The same things were measured in two ways. Each way mixes the same 10 hidden numbers, adds some noise and spreads widely along 6 directions of its own, which tell nothing about the thing.
Some things both ways: the first way, then the second way.
[ -7  13  -5   8 -11 -29 -17 -17 -10   5 -32  14   1  -2   4   6   6  -5
  11  -8   6   3 -15  15  -4]
[ -2 -15 -16 -17  -1 -24  -5   4  10  -1  14 -13  -3   6   9  -2   8 -28
 -14   3   1   3   1]

[ -5   3  -1   6 -14 -27 -18  -6  -1  14 -33   6  -2   3   3   2   1  -3
   9 -20  17  10  -8  23   4]
[-23   6 -13  -1  -2  -3   0  13  -2   3 -14 -24  15  -8   7   5  -7  -1
   4   4  -5   4  -5]

[-11  18 -13 -15  -3  14  -3   9  -4  -1  16 -15   8  -9 -17   2  29   4
   9  20  14  -4  -8  11 -13]
[ 10   6  16  22  -4  15  -1 -17 -27  -5 -13  -3  23   0  12   1  -4   1
  -9 -17 -16 -16   0]

[-19  -4   6 -25  -2 -29 -28 -11   1 -22 -43 -15  17  29  -5 -12 -18 -20
  -1 -32  14  22 -22   6 -23]
[-13  -3 -26 -15   5  -3  -3   9   6   8  -5 -11   1  -8   5   9  14 -15
  -3  12  -4   4   4]

[-28 -18 -12  22   6 -17 -10 -25  -7  -4 -17   1   8   6  25 -21 -18  20
 -28  -7  12  12  10  -9   0]
[ 16  -8   8  24 -17  -5   6 -14 -20   1  -1  -6  18  15  18 -17   6   0
  -1  -8 -17 -13   2]

[ 15  33  21  48  28  10   0   3   6  47   9  11 -11 -14  21 -15  18  16
  28   6   2 -17  -6  19  48]
[-28   6   3 -36  14 -14 -10 -20  21   3  17   0 -16  11 -21  17  -8  10
  13  11  -7  30 -19]

[  6   0   3  42   6  -4  18 -13  11   3  18   9   1 -16   2   5  22  -6
   5   7   6 -23   6   8  12]
[ -7  -4  13 -19  14  -3   5   0   4   1  -1  -6 -13   6 -22  25  21  -4
   3   3   3   3 -23]

[-20  16   5  17  35   3  -7   5  -4  22   4 -19  13   3  -4 -12   6   3
  -2   7  24  -2  -4   1  -6]
[-14  11  10 -21  10  19  -6  -5  15  18   6  -7  -6  13 -13  12  -3  12
   9   0   8   4 -20]

[  1  -1 -13  14   1 -14   6   2   2   2  -9  16   1 -12   4  -5   3   8
   3   3  -2 -15  21  17  22]
[ 20  -7   7  24  -6  -7  12  -9 -34  -5  12  -4   3   7   2  -5   7  -7
 -14  -8 -13 -19   3]

[ -4  36  -9  29  23   5  -5   1 -21  14  11   7   9 -24   7  -1  17   8
  13  35  -4 -16  -2  -4  16]
[-13  13  -1 -17   4  -2  -1 -14  11  16   6 -15   2  11  -4  -4 -14   8
  11  -2   7  10   1]

[-25  -5 -20   5  -9 -18 -20 -12  -6 -16 -16  10  27   3 -13   0 -18 -14
   5 -15  14   5  -8 -11 -27]
[-22   5 -13  -7   4 -14   5  19  24  11  -3 -20 -15   4   3  -5  13   7
   1   9  10 -11 -18]

[  1   6   3  -2  13  18  12  16  12  -4  14  -8  -8  -1 -28 -14   8 -14
   6  -3   3 -19  16   7   0]
[  2   6   7 -21   7  13   9 -18 -10  22  21  11 -26   0 -21  16   4  -2
   0   5 -12   1 -18]

[ -5 -12 -25  -9 -19 -21  -2 -15   1 -17 -27  46  -3 -19 -24   3   5  -4
  15  -3   2  10  -1  17   2]
[  9 -13  -6  -6  14 -10   2   8  38   3   8   6  -3   4  16  -2 -38   4
  11   4  13  20   4]

[-28 -25  -6  15  -3 -37  -1 -24  16 -15 -13 -18  22  16  15   2 -11 -13
 -30 -16  11  -5  16 -15 -14]
[ -4  11  -9   3  -6  19   5 -12 -18   8 -14  -8  30  -7  19  -2  -2   3
   6  -6  -9  -4   4]

[ -1   1  16  22  -5 -35 -18 -23  -4  13 -43  13   0   6  14  -5  -3 -10
   6 -29  13  23 -24  23  18]
[  3  -8 -11  -4  -7 -23  -3  -5   2  -4  -4 -14   9  10   6  -4  22 -20
  10   4 -11   2   2]

[-16  18  21  33  25   4  -2   7   8  27  23 -20  24  17 -12  -8  -3 -16
   2 -15  19 -19  -3   6   0]
[ 16   2  22 -18 -10  24 -27 -25  -8  16 -15  25 -24   0 -16  15  16 -22
 -21  -9 -11   1 -12]

[-10  12  -9 -13   9  16  -7  13  11  12   2  -7 -22  -2  -9 -10   8   9
   4  11  13   4  13  -3   2]
[-10   7  -2  18   2   4  13   2  -2  -3  18  -8  -3  10  11  -3   6  18
   5   3  -1 -17 -14]

[  6  19 -17   2 -12  -2  -5  -9 -11 -20   0   8 -14  -5  -3   4   7   0
  11  21   1 -11  -8   2 -20]
[ -7 -14  -8  -8  17 -24  -7  38  28 -16   4 -14 -22   2 -10  17   7 -18
  -6  14  30  13   0]

[-17 -12   1  13   2 -21   8  -7  15   9 -11  -9  18   5  -9  -4  -1 -22
   0 -20  16  -2   3  -3  -5]
[-10  -1  -5  -3  -1  -1  -1  12  14   4 -21 -14  26  -3  20  -1  -8   5
   9  -2   1   2 -11]

[ -9  26  -5   9   9 -11  -8  -1   0  15   2  12  15  -2  -4   3   4  -1
  20  17  12   2 -21   7   8]
[ -1 -15  -8 -11   5 -18 -15  26  14 -13  12  -5 -16   9  -2  13  37 -22
 -10  12   4  -5 -23]

[-15   5 -18  13 -15 -16   2 -24  -8  -7   1  17   9  -7  13  -7   2  11
  -4   9  -7  -9  -2  -1   2]
[ -8  -4 -16  11   9 -20   7  21  -6  -6  -3 -20  17  -2  14  -2   7   1
 -10   0 -12 -21 -14]

[-15  17  -4  -3   5  13 -19   3 -11  18  -9  -2  -8  -1 -14 -19   0   7
   9  -5  20  12 -11   4 -14]
[ -2   0  16 -17 -18  10 -15   0  -7  18 -30   2  -7   1 -14   6   4  -9
 -12  -2   6  14  -8]

[ -5   7   7  30  -8  -2   3 -18  14   8  13  -9  -8   7  16  -3   0 -10
  -6  -6   2  -9   3 -16   1]
[ -8 -13  -5  -5 -23 -13 -13  13  -8  -5 -43  -6  17 -12  12   8  26 -26
  -7   4 -11  11 -10]

[-13   4 -13   9  -4 -30 -13 -18   0   1 -17  27  10  -9  10  10   7   9
   8   9   8  12 -14  16  17]
[ 10   4   4  21   4   5  -1  -4 -16 -10  -9  -9  14   7   9  -3  24   2
   0 -11   2 -21   9]

[ -4  30  29  21  29  18 -28  13  -4  34  -2  -9 -10   2   3 -17   2  -4
   2 -15   4   9  -3   6  36]
[ 14 -18   1   0  -8 -27  12 -20   2   2  11  16 -37  14   2 -11  25 -13
  -8   4  -4  -3   3]

[-16  -7   3  41   6 -23   4 -29  17  -2   7   6  14   9  19  -3  -8  -7
 -14 -11   1 -19   9 -15   1]
[-14   1 -10 -22  -1   4 -11   0   6  11 -22  -1   5 -10   3  14   7  -6
  -3   7  -6  13 -11]

[ -1  -1 -27 -13 -25   5 -13 -15  -9 -18 -19  20 -35 -18  -1 -10  13  21
   5   2  -5  -2  12   5 -15]
[-23 -15  -8 -21   8 -32  25  19   7   5  17 -13 -29   0 -16  15  -1   0
 -12  16  15  14 -17]

Other things, the second way, with their names:
<225>: [-14 -15  -3  -8   0   4 -25   7  17 -11 -14  -8  20   3  12  16   2 -12
   7   7 -11  20  -6]
<92>: [-16  12   1  -4  -7   4  24 -17 -49  14   2 -24   1   1 -23  12  25  -1
  -5  -1 -14 -12  -9]
<300>: [-10  -1 -24 -10 -18  -8  -7   6   0  12   7 -12  -1  -1  15  -8  12 -20
  -1  10 -20  -6 -15]
<335>: [ 36  11  13  30   9   7   1  -5  -8  -8   4  13   1   7   9 -16   3  10
   1 -15  23 -15  20]
<198>: [ 23  10  28   1  -8  11  -9 -19  -1   6  -7  18   9  10  12 -22 -31  19
 -13 -22  31   9  11]
<176>: [  1  -6  16   6 -21  -4  -7  -1 -17  -1 -10  -4  -1  12  -4   3  27 -11
  -2   1 -19  -8 -27]
<171>: [ -2  10   1  23  -9  20   0   6 -27  -3 -26  -5  15 -14  11   3   1   6
  -5  -5   2  -6   5]
<125>: [  4  11   1  -6   6   1   6  14 -24  12  -2 -10 -12  -2 -23  12  41  -6
 -12   1   4 -22 -20]
<280>: [-23  20 -11   5  24   7  18   9   7  13  -2 -17  -1  -4   1   5  -6  28
  14   6   0 -14 -12]
<315>: [-36  -8 -29 -17  -2 -14   9   5  10   9  10 -34  19   8  17   2   3  -1
   9  14 -17   3 -13]
<42>: [ -3  10  -7  18  -7   5  -8   3 -24  -6 -14  -1   5  -9   6   0   7   1
 -10   1  -7  -5   7]
<86>: [-27  -6 -28  -2   5  13   0   3   2   9   2 -12 -22  -6   1  22  29 -13
  -8  20 -23 -14 -11]
<420>: [ -3 -10  -5   9 -19   3  -4  -7 -20   3 -18 -12  -3   3   2   2  35 -21
 -18   2  -6 -10  12]
<483>: [-34   7  -8 -14  16 -12   2   4  11 -13   4 -14  11   0   3  16  -5  18
   7   6   2  12 -16]
<69>: [ 14  -7  10 -15  -5  11  -2 -10 -30  13  -7  -1  20  -1  -7  15  -3 -16
 -16 -10 -19   4 -12]
<444>: [ 23   1  18  -6 -14  10  -8  -9 -19   8   3  -4  -1  11 -14   4  12 -21
   7  -8  -1   0  -6]
<308>: [ 11 -13   9  -6 -17  -1  -4 -24  -6  14 -15   0  10   7  15  -7  -4 -20
 -14 -15 -11  -2   1]
<6>: [ -5   3 -17 -25  17  -9 -14   0   3   1  14 -10  16   3  -2   9  -4  -9
  -3   4  -4  12   1]
<303>: [ -7   9  -4  13 -10 -13 -13  -8 -32 -12 -21 -14  13  -1   1  -3  32 -11
 -21  -7  -3 -12  11]
<221>: [-20  19   0 -26  24  21   8  -8 -11  11  -8 -14  29   1  -9  25  21  13
  18  -3  -9  -2 -25]
<74>: [ 15 -27   4  -1  -1 -18   8  35  43  12 -23  -1 -25   2   7  -6 -22 -10
  -1   6  35  12   0]
<320>: [ -7  16 -17   3  -2   0   2 -16   1  16   6  -8   3   6  18 -17  10   8
   1  -3  -9 -21   1]
<100>: [-23  -6   7 -29   0  -3   4   5  18  14  -3 -21  -3  12 -18  17 -23   3
  18   8  12  33 -15]
<124>: [ 18 -24  11 -10 -16 -10 -10  -1 -13   1 -22   2   6   6  -3  10  28 -31
 -16  -3  -8   5  -9]
<458>: [-14  15  -9  -4   4   3   5   1 -15   7  -9 -12   6  -1  -3   2  26   7
   2   5   5  -6  -5]
<384>: [ 29 -10  16  -3 -16  -5 -21  -4 -10  -5  -8  10   4   9   5  -9  19 -26
 -19 -11  17   2   4]
<15>: [  8 -13   4  11 -12 -19  10  -6  -5  -2   2   2 -20  15   2  -6  40  -7
   0   5 -12 -19 -15]
<51>: [  4  -4   5   4  18  -8   5  17  13 -15  15   4 -23   1 -13  17   0   3
   9  10  18  11  -4]
<36>: [-17  11  -7  -2   0   6 -20 -27   5 -11 -37   8  40 -11  34  -2 -13  14
  -4 -10  -2  20  23]
<29>: [-12  -1   0  23 -29  -4 -18   5  16  -2 -39  -4  17   1  33 -22 -22  10
  -2  -5   2   5   3]
<101>: [ -5  14   0  18  16  12  -1   3   0  -7 -20   2  10  -9   5   6 -14  23
   3  -3  15   5  13]
<433>: [ 17 -12  12  13 -12 -21  -9  -3 -22 -11 -10   1  -7  12  -7  -4  35 -17
 -17  -2  -9  -9  -2]
<224>: [ 11 -13  11  -1 -27   3 -15 -20 -25   5   0   5  -3  11  -1   3  32 -28
 -13  -2 -40 -12 -25]
<139>: [  5   5  15 -16   1  -2  21 -32 -16  16   7  11 -18   7 -13   3  10   4
   2  -4  -7   1 -17]
<287>: [-31  -5 -12   3 -12   1 -13  26  -3 -16 -31 -11  39 -24  28  17 -27  -2
   1  10 -20  23 -18]
<19>: [-10  21  18  20  -3  21   6 -12 -16  -3 -24  -1  -1  -1   0   1  18  22
   5 -11  11 -14  -3]
<111>: [ 12  13   0   6   1  -7  -8 -18 -13  -6 -11   3  13  -6  16 -15   8  -3
 -14 -16   3 -10  14]
<261>: [ -9   4  -8 -31   9   6 -13 -13  15  15   6   8  -5   0   2   9  -7  -3
  -4   3   0  17  -6]
<486>: [ -5  -6 -11 -34  16 -13   1  -6   3   5  34   3 -17   6 -16  18  10 -12
  -7  14  -5  14 -13]
<481>: [ 11  15   7  16  -5  15 -15 -22 -26  -6  -7  10  17  -7  10  -3  -8  -3
  -4 -13 -17  -4   8]

Some of these things the first way, each followed by its name:
[ -5  -4  -6  34   2 -14   2 -19   1   2  -8  18   4   0  19 -23 -19  11
   1 -11  -2 -11   5   1  13]  <433>
[-12  11  -6  20  34 -17 -12   4   1   7 -13  -8  27  -8  11   2   4  -5
  11   8   6 -14  10  -6  11]  <315>
[  5  -2  -5  10   3 -11  -2   5   1  -3 -16 -11   0  -9   1   0  15  -4
   5  -8   6 -15  16  16   4]  <92>
[-10  13  -3  11   9 -30   3 -18  -7  -5 -15  -2  25   4  21 -11   1   3
   4   9  -3 -11 -14   3   4]  <6>
[  4  36  12  27  31  22 -13   7  13   0  41  -7 -20   8   2   5   4  -1
  -1  19  -5 -34  16 -10  10]  <86>
[ -2  -6  -5  -5   6 -25   1   3  21  -1 -27  13  16  -3  -9  -4  -4 -19
  24 -17   1  -2   3   4  13]  <458>
[-15  -4  -4  21  -3   1  -6 -11 -15  -5  -3   6  -6  -4 -22  -4  -6 -20
 -20 -14   9   1  13  -5 -15]  <74>
[ -8  29  -4  -8  14   3 -36  10  -8   1 -13  -3   1  -1  -8   5   7   0
  17   8  13   6 -10   8  -1]  <420>
[ -4  19 -14 -51 -34  -3 -39  -2  -7   9 -40  33 -37   1 -12 -10   3  25
  25  -7  13  45 -31  32   5]  <42>
[ -8  13 -16 -31   6  12   8  17  -9  -5  -1  -3  18 -18 -32 -14  29   1
  20  19   7  -3 -11  20 -10]  <69>
[  2  27  13  -2  -5  -3 -18  -3  -1  19 -23 -12 -20  12  15 -19   2   3
  17 -15   4   3 -16  10   3]  <303>
[-21  20 -19  22  16 -11   5  -3  -5   7  16  -4  34 -12   3   7   7  -4
   5  31   6 -16   2 -17  -1]  <384>
[ -5  10 -27 -16 -29  -1  -5   0  16  16   2  16 -14 -13  -2   9  21  21
  25  17  14   9  -6  13   9]  <287>
[-32  15 -20 -13  11 -14 -26  -5 -10 -13  -6   6  48  -5  -9   6   8   1
  15  18  12   8 -25  -4 -13]  <261>
[-7 11  4 -2 -8 -9 -6  2  9 16 -6 -7 -2 10  2 -8  2  2  5 -8 13  5 -8 17
  9]  <481>
[-23  19 -18   9   3 -12 -21  -2 -10  -1   0   6  26   0  -1   6 -11  -4
   5  14   7   3  -7 -12  -1]  <300>
[-18 -11 -25  17 -12 -21  -2 -16  10 -12   6   4   1   0  18  11  -6  10
 -19  11   5 -10  24 -11   0]  <171>
[ -4  25  13   6  16  24  -9  29  17  53  -2 -11 -23   5 -16 -21  -9  -8
  22 -23  16  -1  14  -4  13]  <29>
[-10   1  -6 -13  12  -9  -7  17  13  -4 -10  -8  28   4 -12  -5   0 -10
  17  -5   9   0  -1   8   9]  <101>
[ 4  5 -7 11  2 -8  1  3  3 -3  3  5  2 -6  1  1  5  1  6 11  9 -3  3 16
 19]  <51>
